The groups are shells around one centre, one inside the other: the same stretched ball of 7 dimensions in 7 sizes.
Some rows, each with its group after it:
-.36 .68 .06 -.30 .01 .07 -.09 .52 .06 -.59 .29 -.01 .28 -.06 -.40 .38
 .37 .37 -.50 -.09 -.35 .63 => j71
-.27 .74 .14 -.34 .01 -.01 .17 .46 -.08 -.41 .20 .01 .05 -.50 -.09 .04
 .28 .22 -.51 -.02 -.32 .53 => j683
-.55 .81 -.05 -.32 .07 .03 .10 .21 -.14 -.61 .29 -.08 .14 -.27 -.44 .18
 .43 .20 -.74 .08 -.29 .43 => j71
-.40 .56 .06 -.40 -.02 -.04 .28 .29 .03 -.38 .08 -.01 -.26 -.46 -.15
 -.07 .19 .06 -.61 .19 -.29 .33 => j26
-.69 .50 -.05 -.24 .07 -.06 .17 .10 .07 -.43 .09 -.24 .07 -.35 -.41 -.13
 .25 .00 -.58 .23 -.38 .43 => j711
-.61 .60 -.01 -.22 .10 -.10 .17 -.10 .17 -.47 .06 -.17 .06 -.49 -.32
 -.19 .14 .04 -.58 .31 -.44 .39 => j71
-.41 .66 -.05 -.20 .06 .01 .19 .39 -.19 -.42 .18 -.23 .08 -.42 -.25 -.08
 .28 .05 -.69 .12 -.24 .40 => j579
-.38 .52 .09 .03 .21 -.14 .17 .22 .06 -.31 .03 -.27 .27 -.64 -.10 -.23
 .06 -.02 -.34 .08 -.42 .58 => j579
-.16 .48 .00 .00 .06 .04 -.09 .61 .15 -.43 .15 -.27 .38 -.18 -.24 .07
 .06 .21 -.44 .03 -.34 .60 => j579
-.32 .57 .02 -.20 .08 -.09 .39 .27 -.13 -.29 .03 -.16 -.24 -.68 -.01
 -.28 .10 -.10 -.66 .24 -.23 .26 => j71
.02 .49 .12 -.01 .13 -.06 .23 .69 -.09 -.24 .05 -.14 -.02 -.58 .13 -.08
 .00 .01 -.42 -.01 -.22 .46 => j579
-.54 .70 .08 -.31 .11 -.09 .20 .03 .05 -.51 .14 .01 -.03 -.48 -.27 .04
 .27 .12 -.56 .13 -.39 .43 => j683
-.50 .64 .03 -.01 .28 -.13 .18 .05 -.02 -.46 .10 -.19 .21 -.55 -.25 -.04
 .19 -.01 -.48 .09 -.38 .50 => j683
-.29 .52 .10 -.03 .22 -.13 .27 .36 -.06 -.30 .04 -.15 .02 -.62 -.03 -.10
 .10 -.05 -.41 .04 -.31 .48 => j17
-.61 .54 .00 -.26 .07 -.05 .12 .10 .14 -.48 .11 -.15 .08 -.31 -.39 -.02
 .23 .09 -.55 .20 -.40 .46 => j17
-.25 .75 .04 -.22 .03 .05 -.04 .37 .06 -.58 .24 -.06 .26 -.25 -.28 .19
 .22 .33 -.59 .05 -.35 .53 => j711
-.09 .67 .12 -.08 .08 .00 .01 .56 .03 -.42 .18 -.13 .33 -.43 -.07 .06
 .12 .25 -.41 -.05 -.35 .63 => j683
-.55 .63 .03 -.21 .20 -.13 .24 -.11 .09 -.53 .07 -.02 -.12 -.48 -.29 .03
 .17 .02 -.59 .23 -.38 .33 => j26
-.07 .57 .18 .02 .22 -.10 .10 .47 .08 -.38 .09 -.05 .17 -.52 .02 .11 .03
 .13 -.29 -.08 -.35 .60 => j683
-.22 .50 .11 -.19 .06 -.03 .11 .46 .15 -.40 .09 -.05 .02 -.35 -.12 .07
 .09 .15 -.42 .05 -.34 .50 => j683
-.20 .58 .03 -.28 -.09 .05 .14 .63 -.04 -.33 .15 -.18 .05 -.40 -.10 -.13
 .16 .16 -.59 .11 -.27 .46 => j545
-.39 .60 -.02 -.23 .13 -.03 .19 .27 -.04 -.55 .16 .01 -.19 -.23 -.32 .26
 .24 .08 -.68 .11 -.22 .30 => j711
-.41 .67 .00 -.31 .08 -.01 .20 .30 -.10 -.53 .20 .01 -.14 -.30 -.29 .20
 .31 .12 -.70 .09 -.23 .34 => j17
-.46 .63 .02 -.02 .23 -.12 .08 -.06 .18 -.52 .08 -.16 .24 -.46 -.29 -.02
 .08 .08 -.48 .18 -.45 .48 => j26
-.13 .48 .13 .06 .24 -.10 .15 .49 .03 -.34 .06 -.11 .10 -.49 -.02 .08
 .04 .03 -.33 -.05 -.31 .54 => j17
-.38 .53 .13 -.18 .16 -.11 .22 .31 .04 -.37 .08 -.03 -.03 -.49 -.13 .04
 .18 .04 -.40 .02 -.35 .50 => j17
-.32 .53 .04 -.05 .15 -.06 .16 .45 -.05 -.34 .11 -.23 .18 -.47 -.15 -.08
 .16 .02 -.45 .03 -.31 .53 => j17
-.30 .64 .12 -.15 .09 -.04 .01 .29 .18 -.47 .15 -.09 .30 -.40 -.19 .05
 .14 .25 -.39 .03 -.44 .62 => j683
-.43 .56 .01 .00 .30 -.16 .33 .10 -.10 -.38 .03 -.16 -.08 -.63 -.14 -.09
 .12 -.15 -.54 .15 -.28 .34 => j545
-.32 .68 -.03 .02 .32 -.08 .15 .11 -.06 -.61 .16 -.04 -.01 -.33 -.30 .29
 .16 .04 -.66 .09 -.24 .32 => j71
-.16 .40 .09 .13 .22 -.06 .00 .62 .11 -.35 .08 -.24 .34 -.32 -.13 .09
 .04 .09 -.25 -.09 -.35 .66 => j579
-.33 .40 .12 .10 .34 -.17 .13 .27 .15 -.41 .03 -.08 .10 -.40 -.18 .18
 .05 -.02 -.25 -.04 -.38 .56 => j71
-.39 .74 .10 -.42 .01 -.02 .27 .35 -.15 -.43 .19 .04 -.13 -.50 -.15 .04
 .35 .15 -.62 .04 -.27 .42 => j545
-.28 .72 -.03 -.05 .13 -.04 .15 .19 -.07 -.45 .13 -.25 .18 -.56 -.15
 -.17 .09 .07 -.66 .21 -.31 .39 => j26
-.52 .61 -.04 -.19 .14 -.02 .14 .27 -.08 -.51 .18 -.14 .06 -.27 -.39 .14
 .32 .07 -.63 .08 -.28 .42 => j683
-.08 .56 .05 .20 .26 -.06 .00 .47 .04 -.41 .11 -.27 .42 -.44 -.10 .02
 -.01 .10 -.38 -.02 -.34 .60 => j26
-.16 .54 .02 -.10 .00 .05 -.08 .52 .21 -.45 .15 -.22 .32 -.22 -.22 .02
 .04 .26 -.48 .11 -.38 .56 => j579
-.26 .55 .12 -.17 .08 -.08 .22 .35 .06 -.31 .05 -.12 .02 -.61 -.01 -.17
 .07 .06 -.43 .11 -.36 .48 => j545
-.35 .39 .01 .01 .14 -.03 -.01 .45 .18 -.42 .10 -.26 .29 -.20 -.31 .07
 .09 .10 -.38 .05 -.37 .59 => j711
-.08 .62 .20 .02 .18 -.07 .05 .63 -.02 -.32 .15 -.14 .42 -.57 .04 .03
 .13 .19 -.22 -.19 -.38 .76 => j71
-.39 .60 .07 .02 .25 -.14 .27 .24 -.13 -.31 .07 -.25 .19 -.72 -.07 -.21
 .15 -.08 -.42 .05 -.34 .52 => j26
-.30 .65 .17 -.24 .15 -.11 .36 .44 -.22 -.31 .12 .03 -.15 -.68 .03 .00
 .28 .00 -.45 -.07 -.25 .47 => j71
-.20 .82 .06 -.29 .03 .02 .12 .37 -.08 -.53 .23 .01 .05 -.41 -.15 .12
 .24 .26 -.66 .06 -.28 .42 => j711
-.19 .47 .05 .00 .14 -.03 .12 .63 -.04 -.32 .11 -.23 .19 -.40 -.10 .00
 .11 .05 -.40 -.04 -.28 .56 => j545
-.59 .50 .04 -.30 .06 .00 .00 .30 .20 -.55 .18 -.05 .13 -.07 -.48 .28
 .32 .22 -.45 .02 -.40 .57 => j26
-.46 .60 -.01 -.07 .21 -.13 .31 .07 -.08 -.37 .05 -.22 -.01 -.65 -.15
 -.22 .12 -.10 -.59 .22 -.32 .35 => j545
-.47 .65 .15 -.17 .23 -.13 .17 .14 .05 -.48 .13 .03 .09 -.48 -.22 .17
 .26 .11 -.37 -.04 -.40 .56 => j545
-.52 .58 -.01 -.40 -.12 .04 .12 .35 .06 -.39 .15 -.21 .10 -.33 -.30 -.18
 .26 .17 -.62 .21 -.36 .47 => j711
-.40 .61 -.02 -.07 .21 -.11 .32 .15 -.15 -.39 .07 -.19 -.07 -.61 -.15
 -.15 .15 -.10 -.64 .19 -.26 .31 => j683
-.43 .57 -.04 -.09 .15 -.04 .06 .11 .15 -.56 .12 -.15 .11 -.25 -.37 .10
 .12 .11 -.59 .20 -.36 .40 => j545
-.58 .58 -.07 -.16 .17 -.06 .27 .24 -.20 -.43 .14 -.21 -.03 -.41 -.33
 -.02 .32 -.07 -.66 .12 -.23 .36 => j71
-.42 .46 -.07 .09 .26 -.08 .10 .24 .04 -.47 .09 -.28 .18 -.29 -.34 .06
 .11 -.03 -.52 .12 -.31 .44 => j579
-.39 .48 .08 -.04 .21 -.11 .18 .35 .01 -.35 .07 -.17 .13 -.48 -.17 -.01
 .16 -.01 -.37 .01 -.35 .55 => j17
-.32 .83 .04 -.28 .12 -.06 .33 .17 -.23 -.48 .17 .01 -.17 -.63 -.10 .00
 .27 .06 -.74 .13 -.23 .29 => j579
-.42 .50 -.04 -.03 .18 -.07 .24 .32 -.11 -.35 .08 -.28 .05 -.48 -.20
 -.14 .16 -.09 -.57 .14 -.26 .40 => j711
-.67 .68 -.06 -.56 -.11 .06 .14 .23 -.02 -.57 .25 -.03 -.10 -.15 -.50
 .12 .45 .21 -.79 .20 -.29 .35 => j26
-.09 .41 .05 .07 .13 -.03 .13 .70 -.03 -.24 .06 -.30 .19 -.47 .00 -.13
 .01 .00 -.38 .01 -.27 .54 => j26
-.31 .81 .15 -.21 .12 -.07 .17 .24 -.06 -.43 .17 -.04 .20 -.65 -.08 -.04
 .24 .18 -.47 .00 -.39 .56 => j579
-.50 .53 -.02 -.37 -.01 .00 .25 .35 -.05 -.42 .13 -.09 -.22 -.30 -.29
 .01 .28 .04 -.68 .18 -.24 .32 => j711
-.43 .79 -.01 -.36 .06 .01 .21 .28 -.20 -.55 .25 .01 -.09 -.35 -.30 .18
 .39 .16 -.76 .08 -.22 .35 => j711
-.33 .70 .06 -.19 .14 -.01 .04 .34 .00 -.57 .23 .01 .13 -.25 -.30 .31
 .28 .23 -.53 -.03 -.32 .51 => j17
-.33 .64 .14 -.13 .15 -.09 .07 .19 .16 -.46 .11 -.06 .22 -.49 -.16 .03
 .12 .18 -.37 .05 -.45 .59 => j545
-.46 .63 .00 -.30 .09 -.01 .16 .28 -.04 -.55 .19 .00 -.10 -.23 -.35 .24
 .32 .13 -.65 .08 -.26 .38 => j17

New rows. What belongs after each?
-.30 .72 .13 -.41 .01 -.01 .20 .38 -.03 -.48 .19 .12 -.15 -.40 -.15 .18
 .29 .22 -.58 .02 -.29 .42 => j711
-.50 .64 .02 -.12 .14 -.06 .00 .09 .17 -.53 .15 -.17 .33 -.35 -.36 .02
 .18 .18 -.47 .13 -.46 .57 => j545
.08 .54 .14 .11 .24 -.04 .05 .75 -.04 -.39 .14 -.07 .20 -.37 .02 .27 .05
 .15 -.32 -.19 -.24 .60 => j26
-.22 .73 .08 -.01 .21 -.04 -.03 .27 .09 -.56 .19 -.09 .37 -.37 -.22 .19
 .14 .25 -.44 -.01 -.40 .59 => j579
.04 .49 .10 .15 .21 -.07 .05 .53 .12 -.35 .05 -.19 .25 -.47 .02 .01 -.11
 .10 -.34 .01 -.33 .55 => j26
-.19 .33 .06 .11 .23 -.09 .10 .52 .13 -.33 .02 -.21 .13 -.33 -.13 .06
 -.02 -.01 -.32 .00 -.32 .54 => j26
-.63 .53 -.06 .05 .33 -.15 .18 -.03 .00 -.49 .07 -.24 .16 -.43 -.39 .00
 .19 -.10 -.52 .15 -.36 .43 => j26
-.27 .50 .06 -.04 .15 -.04 -.01 .38 .19 -.48 .12 -.12 .22 -.24 -.25 .17
 .08 .17 -.39 .02 -.38 .56 => j17
-.51 .62 .12 -.19 .13 -.10 .19 .25 -.02 -.34 .12 -.16 .22 -.60 -.16 -.14
 .27 .07 -.37 .01 -.42 .62 => j26
-.31 .58 .09 -.06 .11 -.02 -.10 .37 .23 -.49 .17 -.16 .46 -.26 -.28 .12
 .13 .27 -.34 -.01 -.46 .69 => j711
-.64 .57 -.07 -.08 .27 -.10 .19 .03 -.06 -.54 .13 -.16 .03 -.32 -.44 .13
 .28 -.05 -.62 .14 -.30 .37 => j579
-.20 .71 .15 -.05 .29 -.13 .25 .27 -.12 -.46 .13 .05 -.02 -.61 -.03 .18
 .17 .06 -.45 -.06 -.28 .46 => j545
-.24 .44 .09 -.24 -.06 .00 .08 .52 .22 -.32 .07 -.16 .09 -.36 -.11 -.12
 .05 .17 -.42 .13 -.38 .54 => j26
-.07 .75 .09 .03 .30 -.11 .27 .31 -.20 -.45 .12 -.02 -.04 -.65 .03 .11
 .10 .02 -.56 .00 -.21 .37 => j26
-.74 .69 .04 -.49 .02 -.07 .28 -.02 -.01 -.49 .14 .00 -.14 -.47 -.35
 -.05 .38 .08 -.65 .21 -.37 .37 => j26
.02 .53 .12 -.11 .03 .03 .12 .91 -.12 -.28 .16 -.14 .12 -.40 .04 .04 .14
 .15 -.42 -.12 -.21 .57 => j71
-.31 .53 -.05 -.28 -.12 .09 .08 .59 .01 -.36 .16 -.28 .13 -.27 -.23 -.16
 .17 .16 -.65 .18 -.28 .45 => j26
-.59 .52 -.01 -.38 -.06 .00 .12 .25 .13 -.44 .13 -.15 .01 -.26 -.37 -.07
 .25 .13 -.59 .21 -.37 .44 => j545
-.21 .61 .10 -.28 .00 .06 .03 .70 -.03 -.45 .24 -.03 .14 -.22 -.19 .24
 .29 .28 -.47 -.11 -.28 .59 => j711
-.59 .59 .03 -.16 .25 -.18 .38 -.09 -.05 -.41 .02 -.09 -.18 -.66 -.19
 -.14 .18 -.14 -.58 .22 -.33 .31 => j26
-.14 .50 .15 -.09 .11 -.01 .02 .67 .08 -.38 .15 -.08 .22 -.29 -.11 .20
 .15 .20 -.30 -.14 -.33 .66 => j683
-.60 .75 .02 -.08 .34 -.16 .20 -.18 -.03 -.60 .14 -.03 .07 -.51 -.35 .16
 .27 .02 -.56 .10 -.38 .41 => j26
-.24 .40 .04 .03 .14 -.04 .08 .58 .05 -.31 .08 -.29 .25 -.37 -.14 -.06
 .07 .03 -.36 .01 -.32 .58 => j711
-.48 .52 -.05 -.18 .08 .01 .05 .37 .04 -.51 .17 -.17 .11 -.14 -.41 .15
 .26 .12 -.58 .09 -.30 .46 => j683
-.48 .64 .00 -.14 .06 -.04 .08 .19 .06 -.41 .13 -.30 .35 -.49 -.26 -.24
 .17 .11 -.52 .18 -.43 .55 => j26
-.30 .53 -.04 -.07 .10 .00 .12 .45 -.05 -.41 .13 -.24 .12 -.33 -.23 -.02
 .14 .05 -.59 .11 -.26 .43 => j17
-.71 .62 -.03 -.26 .15 -.11 .28 -.07 -.02 -.48 .10 -.13 -.07 -.48 -.37
 -.09 .28 -.04 -.65 .24 -.35 .34 => j545
-.73 .54 -.05 -.17 .24 -.11 .21 -.04 .03 -.56 .11 -.08 -.08 -.28 -.48
 .16 .30 -.04 -.60 .16 -.33 .36 => j26
-.57 .60 .00 -.43 -.09 .05 .07 .39 .03 -.47 .21 -.13 .11 -.20 -.40 .03
 .37 .21 -.60 .10 -.35 .51 => j711
-.70 .58 -.07 -.26 .03 -.01 .06 .10 .10 -.50 .16 -.26 .23 -.27 -.49 -.09
 .29 .11 -.60 .22 -.41 .49 => j579
-.63 .69 .00 -.27 .16 -.09 .19 -.08 .04 -.58 .14 -.03 -.03 -.39 -.39 .09
 .29 .08 -.64 .19 -.37 .37 => j683
-.34 .63 -.06 -.01 .22 -.06 .18 .21 -.10 -.49 .13 -.19 .05 -.43 -.24 .02
 .14 .00 -.66 .16 -.25 .34 => j683
-.43 .80 .07 -.52 -.13 .06 .08 .29 .04 -.53 .25 .01 .07 -.33 -.28 .04
 .34 .34 -.67 .13 -.37 .47 => j26
-.31 .59 .07 -.31 -.02 .01 .18 .56 -.08 -.35 .16 -.11 .02 -.41 -.14 -.04
 .25 .13 -.54 .04 -.28 .49 => j17
-.43 .51 .13 -.19 .19 -.15 .28 .17 .07 -.39 .04 .01 -.15 -.53 -.13 .04
 .15 -.01 -.41 .07 -.35 .43 => j26
-.37 .83 .02 -.38 .08 -.01 .28 .24 -.23 -.55 .23 .08 -.23 -.43 -.22 .18
 .36 .13 -.79 .09 -.20 .28 => j26
-.38 .65 .08 -.44 -.13 .07 .02 .48 .10 -.47 .22 -.05 .13 -.24 -.27 .06
 .29 .32 -.55 .06 -.37 .55 => j545
-.52 .74 .12 -.37 .05 -.06 .08 .05 .17 -.57 .18 .06 .12 -.39 -.31 .13
 .29 .27 -.49 .09 -.46 .54 => j71
-.08 .46 .16 .00 .13 -.04 .09 .76 .01 -.26 .10 -.17 .25 -.46 .02 .02 .09
 .11 -.24 -.15 -.32 .68 => j579
-.08 .65 .02 -.09 .11 .03 .02 .52 .00 -.54 .20 -.05 .10 -.22 -.19 .28
 .13 .23 -.59 .01 -.24 .44 => j579
-.34 .57 .09 -.02 .26 -.15 .29 .26 -.11 -.35 .06 -.12 .00 -.64 -.06 -.05
 .15 -.07 -.44 .03 -.30 .46 => j17
-.45 .60 .08 -.33 -.02 .01 .02 .35 .15 -.47 .18 -.08 .21 -.27 -.31 .07
 .27 .26 -.45 .05 -.42 .60 => j17
-.29 .51 .11 -.05 .12 -.03 -.07 .45 .22 -.45 .15 -.15 .41 -.26 -.25 .14
 .13 .24 -.28 -.06 -.44 .71 => j545
-.23 .70 .08 -.13 .05 -.04 .16 .37 -.05 -.33 .12 -.23 .25 -.66 -.02 -.27
 .12 .12 -.50 .11 -.36 .53 => j26
.04 .53 .10 .08 .16 -.03 .01 .58 .12 -.40 .10 -.14 .23 -.39 -.02 .09
 -.06 .17 -.38 -.01 -.32 .55 => j579
-.10 .45 .11 -.09 -.02 .04 -.06 .73 .20 -.33 .12 -.22 .36 -.27 -.11 -.01
 .05 .25 -.31 -.03 -.39 .68 => j579
-.09 .51 .03 -.17 -.04 .09 -.06 .74 .11 -.44 .19 -.14 .20 -.11 -.20 .17
 .11 .29 -.51 .01 -.28 .55 => j579
-.43 .69 .00 -.47 -.06 .01 .32 .30 -.14 -.42 .15 -.03 -.28 -.47 -.18
 -.09 .29 .08 -.78 .22 -.23 .26 => j579
-.15 .62 .16 -.34 -.09 .08 -.06 .71 .14 -.47 .24 .02 .21 -.17 -.18 .25
 .24 .41 -.40 -.11 -.36 .66 => j26
-.21 .72 .09 -.23 .12 -.02 .13 .38 -.04 -.53 .20 .07 -.04 -.35 -.16 .27
 .22 .21 -.58 -.01 -.27 .43 => j683
-.42 .75 -.02 -.21 .17 -.06 .25 .10 -.13 -.55 .17 -.02 -.13 -.44 -.26
 .11 .25 .06 -.74 .16 -.25 .28 => j683
